The rows are grouped in 4 different ways at once. Each group adds its own fixed numbers to the row, and there is some noise. The rows also spread widely along 10 directions, which tell nothing about the answers.
In the rows, zero is written as 128.
Known rows, each followed by its group in each grouping:
[156 139 107 143 130 119 133 123 132 112 126 150 141 131 154 126 147 115
 119 117 115 106 133 113 112 179 126 125 137 121 144] -> geb z_363 z_360 U
[ 97  76 126 164 130  84 145 111 135 167  94 141  76 159 139 143 155 172
 132 146 130  96  82 162 130 149  57 149 169  82 145] -> Ginub z_178 z_291 K
[113 126  82 127 115 125 138 150 167 127 143 135 124 137 152 204 164 122
 116 164  93  76 114 146  88 138 117 118 129 114 145] -> Zonip z_326 z_291 V
[132  94 126 150 137  95 153 125 158 189  98 105  94 126 106 124 136 165
 143 116 112 145  70 163 119 149  69 122 166  91 127] -> geb z_392 z_777 X
[105 106  93 152  67 109 174 135 159 137 117 132 135 174 130 143 142 109
  96 120 114  96 146 126 102 183 132 161 151  85  77] -> Ginub z_392 z_540 K
[146 155 125 140 124 155 103  77 121  47 135 179 175 151 184 117 131  70
  93  45 132  64 204  96 143 195 157 126 134 111 147] -> Zonip z_326 z_656 A
[123 123 180 111 138  82  71 140 128 164 131 113 102 146 106  94  96 116
 108 109 120  93  41 181 113 117 126 179 207  72  72] -> Ginub z_363 z_656 X
[159 107  88 133  98 138 109 187 201 154 144  77 119 109 134 158 144 101
 148 118 104 133 105 156 106 159 106  80 123 135 145] -> Ginub z_485 z_360 A
[157  70 134 119 120 109 111 156 157 126 139 117 110 110 122  94 147 132
 152  93  80  69  97 151 122 170  95 126 143  83 128] -> Zonip z_485 z_777 U
[ 99  70 121 148  86 117 167 105 173 119 101 152 131 151 132 134 159 132
 114 107 107  95 164 132 123 189  94 154 156  77 124] -> geb z_178 z_540 V
[104 106 123 158 134  86 142 128 157 154 110 136 137 160 114 118 158 156
 123 159 115 125 114 157  88 185 132 158 167 118 144] -> Ginub z_363 z_656 H
[114 156 105 156 142 106 139  70 125 114 100 162 143 160 147 143 139 116
  88 119 148 110 151 115 123 176 124 157 175 102 138] -> geb z_178 z_540 H
[135 104  96 166 105  98 135 181 179 193 116 101 117 178 140 133 142 106
 120 135 118  88  95 159 101 146 102 123 138 125 110] -> Ginub z_326 z_777 U
[135 119 148 105 119 107  69 157 179 150 128  89 134 142 100 109 119 100
 119 103 119 109  91 169  94 150 162 141 164 111 102] -> Zonip z_392 z_360 A
[154 117 125 161 119 108 127 134 134 135 131 156 129 156 149  99 147  92
 105 119 126  49 115 138 118 152 136 143 148 112 112] -> geb z_485 z_360 U
[ 90 128 151 148 131 112 113  83 162 131 110 135 153 144 122 124 142 120
 109 103 133 101 134 162 111 157 119 150 181  89 126] -> Zonip z_363 z_656 U
[ 78  98 136 117  98 107 118 118 190 130 104 105 135 158 123 155 127 114
 101 113 114 114 134 158 105 159 110 166 183  86  99] -> Ginub z_392 z_540 V
[130  56 105 108  67 101 155 205 183 134 129 120 129 143 103 108 158 144
 130 148  75 105 127 138  80 215 143 166 127  93  91] -> geb z_363 z_291 H
[171 163 102 122 172 127  57 129 134 111 139 119  96 138 198 166 110  82
 112  95 141  97 104 126 148 147  87 113 159 137 170] -> Ginub z_485 z_540 H
[ 91 107 159 132 144  97  94 101 156 147 114 137 124 116 114 126 143 133
 131 120 114 103  82 181 103 133 113 140 179 100 132] -> geb z_326 z_360 X
[191 116  99 114 123 123  88 209 164 141 158 120 131 135 139 104 150 105
 140 121  96  66  93 146  90 163 156 109 112 140 135] -> Zonip z_178 z_291 U
[121 171 107 149 147 114 133  78 141 131 116 147 170 145 119 126 146 125
 110 118 125 148 129 142  85 172 173 130 158 143 147] -> Ginub z_392 z_291 K
[158 123 109 120 130 154  97  94 164 102 134 121 120  98 157 139 129  99
 140  39 117 139 146 130 147 181  81  92 139 110 161] -> geb z_485 z_540 K
[ 80  96 124 102 107 116  96 147 195 110 122 104 136 113 135 178 147 141
 136 133  92 139 135 155  93 188 104 144 161 102 148] -> Ginub z_363 z_656 H
[151  79  98 105 103  78 151 169 118 132 110  93  68 143 128 137 124 172
 137 161  97 108  88 112 120 190  75 148 152  53 116] -> Zonip z_485 z_540 A
[198 126 112 123 122 133 145 117  95  98 143 132 122  91 124  94 122 126
 142  66  90 136 114  96 148 187  85 118 149  74 114] -> Ginub z_363 z_360 U
[109 127 120 129 104 122 119 117 131  68 153 184 170 103 149 147 177 107
 117 135  82  42 140 128  90 158 158 146 152  99 134] -> Ginub z_178 z_360 U
[140 116  95 128 106 110 125 155 166 148 110 103 113 160 138 142 122 112
 110 118 126 127 127 127 116 185 104 143 153  99 107] -> geb z_178 z_540 H
[140 142 117  77 141 123  59 146 179 115 145  99 127 109 143 160 115  94
 125 112  99 126 102 154  96 146 133 121 158 126 144] -> geb z_485 z_540 V
[145 103 116 125 135 110 117 128 114  96 132 165 117 134 160 124 158 154
 140 124  91  73 120 122 108 190 127 137 134  99 161] -> Zonip z_178 z_656 K
[143 128  94 135  90 143 121 136 149  89 145 136 135 133 178 158 137  80
 112  92 102  89 154 108 121 187 128 124 127 110 117] -> Ginub z_485 z_360 K
[147 167 100 130 120 135 139  98 134 125 171 149 185  72  71 110 165 122
 142 106  70 149 103 155  66 160 191 109 152 114 128] -> Ginub z_178 z_656 K
[158 112  94 146  95 139 179 121 132 132 142 145 103 118 122 145 144 113
 112  93 111 101 117 120 150 154  74 137 149  63  92] -> geb z_363 z_291 H
[133 163 127  93 170 110  45 122 154 120 119 103 116 150 162 165 103 107
 108 114 132 120 102 142 110 146 120 133 173 121 156] -> Zonip z_178 z_540 V
[119  75 108 156 104 130 164 143 191 141 132 136 133 123 130 151 179 144
 146 124  88 114 134 157 104 178  95 112 131 117 162] -> Ginub z_363 z_656 V

New rows. What belongs after each?
[153 101 111 150 106  93 156 133 127 122  75 121 123 207 155  82 109 136
 109  99 126 148 165  88 122 252 130 162 137 109 104] -> Ginub z_392 z_360 K
[144 119 143 128 122 131  93 126 153 116 148 137 127 150 151 124 126  77
  99  83 111  49 120 155 129 139 134 143 159  93 103] -> Zonip z_485 z_656 V
[158 134  96 129 120 153  94 153 168 122 162 125 133 101 149 164 150  92
 135  92  99 104 117 150 118 154 115 101 139 123 147] -> Ginub z_178 z_656 H
[147 120 128 155 159 108 133  93 116  97 109 166 141 155 151  89 144 143
 122  97 123 122 153 114 132 218 123 146 156 120 167] -> Ginub z_363 z_656 H
[164 141 129  82 125  97 105 138  97 106 102  82 103 157 141 105  67 135
 111  93 113 157 117  91 133 204  92 168 177  49  79] -> Zonip z_363 z_656 U
[154 139  97 133 153 155  87 118 185  89 118 122 168 109 169 145 158 130
 157  84 118 161 182 125 112 221 127  62 110 165 237] -> Zonip z_178 z_656 A
[160 146 109 143 164 106 116  98 116 108 125 152 126 153 149 112 133 116
 107 113 131  89 129 116 129 183 133 142 159 112 150] -> Zonip z_485 z_540 H
[144 125 130 168 149 112 146  83 134 143 127 162 148 135  93  89 162 129
 121 104 120  94 112 151 112 167 150 141 166 112 129] -> Zonip z_392 z_360 H
[157 161  79 121 154 123 122 101 112  85 124 135 126 116 164 165 129 136
 127 113 112 149 139  92 128 197  94 119 156 111 173] -> Ginub z_178 z_540 H
[157  87 118 138  64 114 163 177 160 160 139 117 159 135  71  57 146 120
 134 102  77 113 116 152  87 190 157 149 147  80  62] -> Ginub z_178 z_656 U
[139  93  94 102 110  99 113 192 156 136 116  82 101 128 142 156 132 166
 158 157  87 150  98 137  93 190  94 114 131 112 158] -> Ginub z_326 z_656 A
[202 100 109  85 155 104 108 160 104 122 121  96  83 112 129  90 112 172
 170 101  86 146  79 116 133 197  68 110 134  86 150] -> Zonip z_326 z_291 U
[141 126  86 159 110 129 161 119 145  96 109 133 148 147 181 146 148 126
 124 117 112 126 180 100 120 216  99 114 130 117 160] -> Ginub z_485 z_656 U
[ 81 131 137 131  91 126 131  78 143  92 123 148 160 138 122 151 136 101
  85  95 116  86 164 135 121 170 133 181 190  46  77] -> Zonip z_178 z_656 H
[ 97 114 100 175 102 102 198  77 142 150  96 135 138 156 107 137 153 138
 109 126 128 113 142 130 118 173  82 143 169  65 105] -> Zonip z_326 z_540 U
[ 95  90 122 117  96 117 138 114 169  91  90 112 147 135 138 134 135 160
 139  95  95 183 180 116 107 248 106 143 145  92 144] -> Ginub z_363 z_656 K
[156 177 100 138 140  88 118 122  98 141 112 124 105 182 165 138 102 104
  88 146 139 118  98 109 108 161 143 153 159 111 101] -> geb z_485 z_360 K
[119  96 125  99  86 103 134 146 153 134  96  65  97 131 107 150 103 147
 125 116 109 165 115 120 128 191  69 150 169  40  86] -> Zonip z_363 z_360 A
[155 129 153 132 175 121  83  84 131 113 119 134 116 147 155 107 115 115
 120  72 128 100 118 148 146 159 106 127 171 107 156] -> Zonip z_485 z_656 V
[169 150  73 147 148 110  99 158 151 155 106 102 100 202 192 148 116 107
 114 118 148 123 127 112 114 191 111 106 115 154 160] -> Zonip z_326 z_540 K
[112 119 113 170 137 113 122 119 180 168 114 122 117 153 139 158 156 127
 126 126 137 117 110 159 108 158 103 116 145 130 156] -> Zonip z_363 z_360 K
[183 118  95  89 125 146  62 192 166 101 157  84  93 104 177 174 119  93
 141  95  93 104 111 126 131 177  90 103 124 113 141] -> Zonip z_485 z_360 H
[160 124 126 134 143  95  65 167 184 168  76  67 118 210 149  91  91 108
 114  87 158 149 127 137 121 203 127 125 144 139 139] -> Zonip z_178 z_777 A
[150 117  93 148  96 159 147 130 190 122 126 115 152 130 137 154 147  99
 123  76 104 135 170 123 124 195 109  98 124 112 128] -> Zonip z_178 z_360 V
[145 146 122 130 136 104 120 123 100 115 127 149 119 153 151 120 114 111
  99 113 119  86  98 122 125 152 125 151 163  94 105] -> Ginub z_326 z_291 X
[ 64 139 171 159 126  95  93  73 181 153 106 127 173 165 100 110 138  82
  82 118 152  77 122 192  93 129 165 170 206  98  90] -> Zonip z_485 z_360 U
[108 112 128 122 100 103 126 139 164 118 107 135 155 173 136 121 135 122
 100 136 102 106 152 137  83 193 166 169 155 105 109] -> geb z_178 z_656 V
[114  96 111 150  84  98 139 174 190 184 121 108 123 184 116 136 140 102
  98 144 116  83 101 167  93 143 131 157 162 100  80] -> Ginub z_178 z_540 V
[139 141 127 135 138 106 115 129 117 149 133 130  86 138 148 153 114 117
 103 118 130  91  62 144 139 114  80 144 177  79 103] -> Ginub z_363 z_291 X
[136 137 120 133 121 125  87 148 164 129 112 114 119 198 190 164 107  83
  87 104 138  83 142 131 126 161 119 143 150 109 114] -> Zonip z_178 z_656 V
[120 167  90 138 113 126  99 166 162 137 146 121 129 126 173 213 141  88
 103 156 115  87  93 142  89 122 130 115 149 126 123] -> Ginub z_178 z_360 X
[132 145 112 160  90 138 155 117 138 121 136 152 154 148 139 138 137  93
  89  95 119  75 146 124 118 164 141 140 154  75  81] -> Zonip z_178 z_656 X
[113 131  82 146 107 117 117 167 193 138 117 109 150 171 175 177 151  93
 110 136 116  83 149 132  88 173 126 115 121 136 140] -> Zonip z_326 z_777 U
[158 147  72 151 133 100 165 122 117 141 110 122 103 150 157 155 134 144
 121 142 110 144 115  99 111 185 100 116 135 109 142] -> geb z_485 z_777 K
[169 140  79 164 141 113 146 138 132 121 130 153 149 150 167 120 160 116
 130 123 103  94 135 110 103 186 131 104 116 152 171] -> Ginub z_326 z_777 U
[164 131 113 152 133 131 127 142 161 148 112 118 120 148 159 126 121 118
 125  87 131 146 132 128 130 186  99 107 134 126 140] -> geb z_363 z_656 X
[115  98 129 170 121  99 146 117 149 132 106 168 131 175 143 110 156 119
  99 128 133  76 142 134 118 187 132 169 157 112 123] -> geb z_363 z_360 H
[123 189 134 134 148  95  53 143 190 178 120  93 156 216 135 123  91  48
  62 120 164 118 100 168  82 129 192 163 185 159  93] -> Ginub z_363 z_540 V
[167 169  99  86 164 122  48 173 163 114 151  99 126 142 172 167 116  94
 115 138 107 105  94 141  89 147 157 110 134 155 161] -> Zonip z_485 z_291 V
[162  77  70 144  81 134 154 180 166  87 140 144 121 151 184 144 158 104
 123 111  94  67 176  98 127 226 104 129 107 114 138] -> Ginub z_485 z_540 H
[153 150 116 118  99  98 128 168 134 161 109  94 108 187 132 119  79  95
  78 114 137 130  98 120 117 164 129 169 165  77  41] -> geb z_363 z_291 X
[134  30 142 132  94  84 139 205 174 167 112 105  95 139 105  86 146 170
 158 138  84 113  80 159  99 201  95 152 142  91 109] -> Ginub z_363 z_360 X
[231 117 141 131 175 122  87 121  76 107 149 164 109 139 145  26 113 110
 138  37 108  86  99 123 163 188 121 129 148 116 140] -> Ginub z_326 z_656 H
[123 171  99  95 125 124  80 118 146 115 109  75 118 140 161 192  89 102
 112  99 123 170 128 112 116 176  99 123 156  96 113] -> Zonip z_326 z_360 K
[128 123 104 146 104 114 128 152 176 184 143 102 109 145 104 151 132  93
 104 119 125 106  80 165 115 127  99 146 175  92  82] -> Ginub z_363 z_540 H
[132 170 108 159 133 128 130  94 139 143 140 141 137 128 125 154 140  94
  98 110 144 108 102 149 126 113 119 116 170 109 131] -> Ginub z_363 z_291 A
[125 113 136 142  94 140 127 121 177 122 124 130 144 125 133 125 130  93
 112  65 119 119 147 135 131 176 112 132 152  93  96] -> geb z_363 z_360 X
[203 129 128 123 159 116  86 141  96 103 163 171 109 136 165  84 134  97
 120  83 116  19  89 116 142 146 124 136 143 104 137] -> Zonip z_363 z_540 U
[238 113  97 136 143 117 136 158  72  95 118 160  79 180 207 101 111 120
 116  93 113  78 132  63 164 207  94 129 113 110 138] -> geb z_178 z_360 V
[150  96 110 130 103  98 138 174 149 144 141 128 126 147 109 103 142 121
 119 123  83  80  96 141  97 171 147 159 152 101  90] -> Ginub z_392 z_777 H
[171 145  90 178 169 109 146  96 134 172 116 118 107 143 122 117 134 130
 127 112 142 151  93 143 137 162  82 108 165 129 161] -> Ginub z_485 z_540 H
[151 132 110 179 170 125 119 109 157 146 140 160 128 131 141 138 174 120
 127 116 134  83 110 152 123 153 113 107 143 146 183] -> Zonip z_363 z_360 H
[172 119 122 148 138 111 143  90  86 123 114 153  90 146 155  99 122 137
 123  89 121 109 113 115 151 179  89 138 155  81 130] -> geb z_485 z_656 K
[ 98 122 125 109 107 123  95 147 162 122 143 116 125 108 149 180 132 114
 126 123  92  94  99 162  98 135 106 131 162  92 118] -> Ginub z_326 z_656 X
[138 137 118 130 140 114  77 171 131 116 139 139  86 155 221 189 121 104
 105 136 127  50  92 129 128 131  93 133 147 117 147] -> Ginub z_363 z_656 X
[136 146 145 128 141 114  77  98 126  93 124 138 130 158 176 123 111  75
  87  75 131  49 131 125 144 148 119 151 174  88 112] -> Zonip z_485 z_777 U
[122 145 109 121 135 131 106 102 162 111 119 112 145 105 139 153 124 119
 134  86 111 163 133 135 116 178  99 103 158 116 154] -> Ginub z_326 z_540 X
[117 145  98 135 105 151 116 129 197 130 146 107 154 107 138 189 150  85
 118  89 105  98 133 150 104 134 112 100 147 108 124] -> Zonip z_392 z_777 U
[103 102 120 139  86 130 142 127 194 107 138 139 180 131 104 123 164 101
 109  91  92  94 171 136  94 203 160 151 144  94 102] -> Zonip z_363 z_777 H
[133 140 132 166 136 123 118  87 163 159 109 114 135 151 125 105 123  88
 106  73 153 123 116 166 142 141  95 124 178 109 117] -> Ginub z_485 z_291 U
[211 126  70 154 156  94 165 153  81 147 117 142  73 174 170 125 128 155
 125 150 115 108  84  90 134 176  82 124 135 113 153] -> Ginub z_178 z_540 V
[178 146 102 153 138 102 104 160 143 190  88  70  83 205 169 130  83  97
 101  93 161 123  96 121 151 155  64 124 157 100  99] -> Zonip z_178 z_777 U
[126 127 124 160 115  58 141 150  98 148  98 142  98 223 157 121 120 122
  72 183 149  62  96 112 110 159 141 193 172  93  88] -> Ginub z_363 z_360 A
[101 154 111 121  87 126 137 111 149 149 148 115 146  96  95 171 135  95
 111 123  98 112  93 168  93 103 116 136 182  62  69] -> geb z_326 z_656 U
[101 127 110 105 117 110  83 128 142  91 131 140 117 129 177 187 140 118
 117 130 105  82 118 129 104 158 112 145 158  97 145] -> Ginub z_178 z_540 K
[171 185  97 121 155  96  79 148  80 138 134 128  89 189 191 157  94  98
  91 137 136  76  74 114 113 135 133 144 151 110 110] -> Zonip z_326 z_656 K
[167  95  98 154 107 112 131 171 139 175 141 121  76 169 143 127 125  91
 112 104 128  60  79 147 145 136  74 141 153  91  86] -> Ginub z_326 z_540 H
[172 142 123 120 120 134  91 143 133 112 150 146 121 142 158 120 121  71
  98  79 134  66 114 128 139 138 135 130 141 106 115] -> geb z_363 z_291 A
[100 119 126 159  95 129 107 115 200 136 109 123 143 172 167 145 133  58
  87  86 155  70 162 154 131 151 109 140 161 110 110] -> geb z_485 z_540 U
[152  70 124 110 112  77 129 183 115 134 137 129  88 134 125  95 145 155
 139 164  79  55  62 148 101 155 109 164 154  78 109] -> Ginub z_485 z_291 U
[170 145 121 142 120 162  49 160 177 131 186 159 142 128 175 139 150  25
 111  67 128  11 109 175 120  95 162  90 119 155 142] -> geb z_326 z_656 A
[145 141 111 136 130 110 115 129 140 115 118 132 159 155 142 110 137 109
 117 117 113 104 143 119  96 194 155 131 138 125 128] -> Zonip z_326 z_360 U
[143 125  75 134 110 131 141 144 142  88 131 153 146 136 171 159 165 141
 132 131  88 107 167 100  89 220 143 114 106 121 166] -> Zonip z_178 z_656 K
[119 142 106  58  93 117 107 152 165  78 101  76 157 152 128 154  93 125
 101 119  85 180 167 100  84 230 154 162 153  79  89] -> Zonip z_178 z_291 V
[171 144 118 140 184 112  82 129 152 133  91 120 125 209 183 106 111 112
 111  94 151 125 141 125 129 199 127 117 128 167 180] -> Zonip z_326 z_291 V
[105  87 111 138  91 143 136 111 158 102 143 142 115 102 150 179 152 101
 123  73  92  71 135 140 155 148  51 129 157  64 118] -> Ginub z_326 z_777 H
[166 147 105 140 158 105 104 119 137 155 101 101 110 186 141 111  99 106
 107  87 154 141 120 123 140 187  98 136 161 115 126] -> Zonip z_326 z_540 H
[173 131  85 148  91 153 156 130 127  72 146 174 158 140 160 128 160  89
 101  83 112  56 181  89 132 195 149 117 110  98 128] -> Zonip z_178 z_291 A
[115  93 110 126 103 118 104 162 193 143 108  85 114 157 140 158 128 110
 121 113 118 122 135 146 116 188  92 135 146 103 113] -> Zonip z_326 z_360 H
[177  63 105 192 124 121 186 129 155 171 100 142  98 167 143  94 156 139
 141  91 121 111 131 134 151 190  63 103 115 121 151] -> geb z_326 z_360 V
[160 142  97  92 142 124  88 143 150 125  98  70 103 131 165 157  92 125
 139  91 123 187 123 117 135 184  57 102 143 109 148] -> geb z_326 z_291 U
[147 156 120 124 125 123  91 132 153 143 128 111 129 137 132 142 118  84
 105 106 136 115 101 144 110 133 143 125 161 119 112] -> geb z_392 z_360 A
[141 130  94 171 110 108 181 104 122 174 110 124  95 148 117 150 129 124
 101 112 129 119  96 129 145 140  63 141 176  59  85] -> geb z_178 z_777 H
[178 105 108 140 126 118 130 159 157 164 146 130 116 116 115  97 157 118
 143 117 103  87  79 164 108 141 118 108 135 122 136] -> geb z_485 z_291 U
[126 117 107  92  91 104 129 156 163 126 119  89 119 147 123 146 111 113
 106 137  92 133 121 129  92 178 129 159 162  81  83] -> geb z_485 z_540 V
[152 122 122 164 115 137 171  65 120 131 141 171 135 108 107 102 150 102
 115  58 121  76 120 138 150 132  92 132 173  68  99] -> geb z_392 z_540 U
[134  89 127 144 156 127  89 153 195 161 166 144 105  81 129 155 185 136
 165 122 103  55  56 195 104 111  91  85 138 132 192] -> Zonip z_363 z_540 X
[ 71 121 126 144 138  51 165 100 118 154  83 133 119 164 108 143 141 186
 109 191 107 115  87 140  78 166 120 173 187  70 114] -> Zonip z_326 z_777 X
[182 152 116 137 190 146  89  85 121 116 124 144  98 118 191 158 125 121
 136  71 133 126 112 129 162 143  60  83 150 128 204] -> geb z_178 z_656 V
[114 125 131 148 124  99 119  94 114 117  84 134 107 198 171 130 106 108
  84 102 161  95 140 120 158 164  87 161 173  82 116] -> Ginub z_326 z_291 A
[124 105 105  68  93 137 124 126 145 107 150 104 113  48  95 163 137 145
 161  98  58 156  94 145 105 157  85 117 148  57 112] -> geb z_326 z_291 K
[178  70 111 137  68 131 152 153 138  98 126 137 123 173 143  68 115  82
 108  37 108  83 179  94 162 234 105 163 135  69  65] -> Ginub z_326 z_540 H
[138 104 110 181  90 135 156 139 194 182 134 124 152 154  87 105 161  98
 115  91 121  99 131 173 107 170 138 130 149 100  87] -> Zonip z_178 z_656 H
[145 114 102 102 120 112 108 178 148 139 113  81  71 167 180 193  98 130
 115 134 111 109 101 125 124 157  70 137 151  85 112] -> Zonip z_392 z_656 V
[ 94  83 145  95 111  65  98 159 137 119  95 112  93 180 155 146 110 143
 102 153  93  82  98 133 107 167 102 196 182  66  97] -> Ginub z_178 z_777 V
[141  68 112 141  81 120 139 178 198 161 117  82 121 154 115 104 129 119
 135  96 102 139 136 159 119 211  99 136 144  98  97] -> Ginub z_485 z_656 H
[124 136 118 173 123 114 155 110 128 169 145 150 126 123 109 135 151 119
 119 127 111  85  71 172 109 111 114 126 171  92 106] -> Ginub z_326 z_656 X
[193 119 125 109 150 137  66 143 116  83 152 140 116 112 176 107 126  96
 143  63 100  63 117 116 143 172 104 106 127 114 154] -> Zonip z_326 z_360 U
[190 153 111 124 149 126  81 127 115  89 129 144 140 154 171  96 120  98
 119  76 118 109 146  95 121 214 161 125 125 134 146] -> Zonip z_178 z_360 K
[152 130  92 127 154 114 101 148 156 129 115 132 111 147 178 149 145 141
 139 131 125 138 118 125 105 188 113 105 116 155 193] -> geb z_363 z_291 K
[ 94 169 110 146 114 120 149  68 125 113 116 157 157 126 130 172 149 120
  95 138 130 116 140 131 104 142 137 138 176  82 131] -> geb z_178 z_656 A
[109  77 130 156  82 134 148 137 181  98 133 158 150 132 150 128 161 106
 116  75  93  66 164 129 126 189 114 137 136  90 117] -> Ginub z_363 z_777 X
[ 92 113  98  90  98 114 125 117 123  67 138 128 102  77 158 215 146 151
 137 155  64 114 113 116 103 169  83 139 159  62 137] -> Ginub z_485 z_360 K
[170 103 119  79 107 112 106 168 137  79 112  88 123 128 153 102  96 135
 140  73  78 159 146  83 126 238  93 144 142  82 117] -> Ginub z_363 z_777 U
[123 135  97  99 109 144  87 149 185  88 131 115 161 123 160 164 133  97
 126 100  96 140 173 129  94 206 144 121 129 132 148] -> geb z_326 z_656 H
[129 143 112  96 148 112  83 134 166 132 108  84 109 158 154 176 101 119
 108 118 125 137 111 133 111 157 103 135 167 109 134] -> Zonip z_392 z_540 V
[158 166 109 156 176 145  90 115 168 139 179 162 148  86 138 150 179  94
 132 111 117  62  79 183 100 102 153  73 135 159 186] -> Zonip z_485 z_291 X
[170 107  76  93  94 138  85 234 210 141 138  56 111 133 161 165 111  99
 146 101  93 139 121 129 100 200 102  87 102 128 123] -> Zonip z_326 z_540 X
[184 125 104 109 127 150 117 124 110  68 149 160 110 101 183 155 135 109
 127  82  87  82 133  95 147 168  91 115 131  93 147] -> geb z_178 z_360 V
[184 141 101  86 134 120 107 146 151  82 125 105 159 146 135  92 111 118
 123  97  88 154 161  96  93 242 172 129 129 127 136] -> Zonip z_485 z_540 V
[113  63 123 137 115 102 158 116 172 172 105 101  95 136  92 132 142 161
 142 112 104 128  97 166 126 161  51 132 166  67 121] -> Zonip z_326 z_540 V
[175 181  74 143 127 131 177  99 118 113 119 132 171 159 122 111 121 106
  99  99 107 175 160  93 107 206 159 122 138 124 115] -> Ginub z_326 z_291 V
[116 115 108 227 131 105 218  75 145 164 121 205 168 167 104 109 208 136
 104 155 119  67 128 157  89 152 166 137 150 141 147] -> Ginub z_392 z_360 V
[149 127  94 101  78 128 146 152 157  93 134 117 165 116 118 115 138 109
 120 113  79 131 157 114  87 207 159 134 131  94  98] -> geb z_485 z_291 U
[171  89  96 124 102 125 123 176 158 131 130 113  98 134 160 128 136 130
 147 108  92 114 119 131 114 195 103 112 113 112 138] -> geb z_485 z_656 K
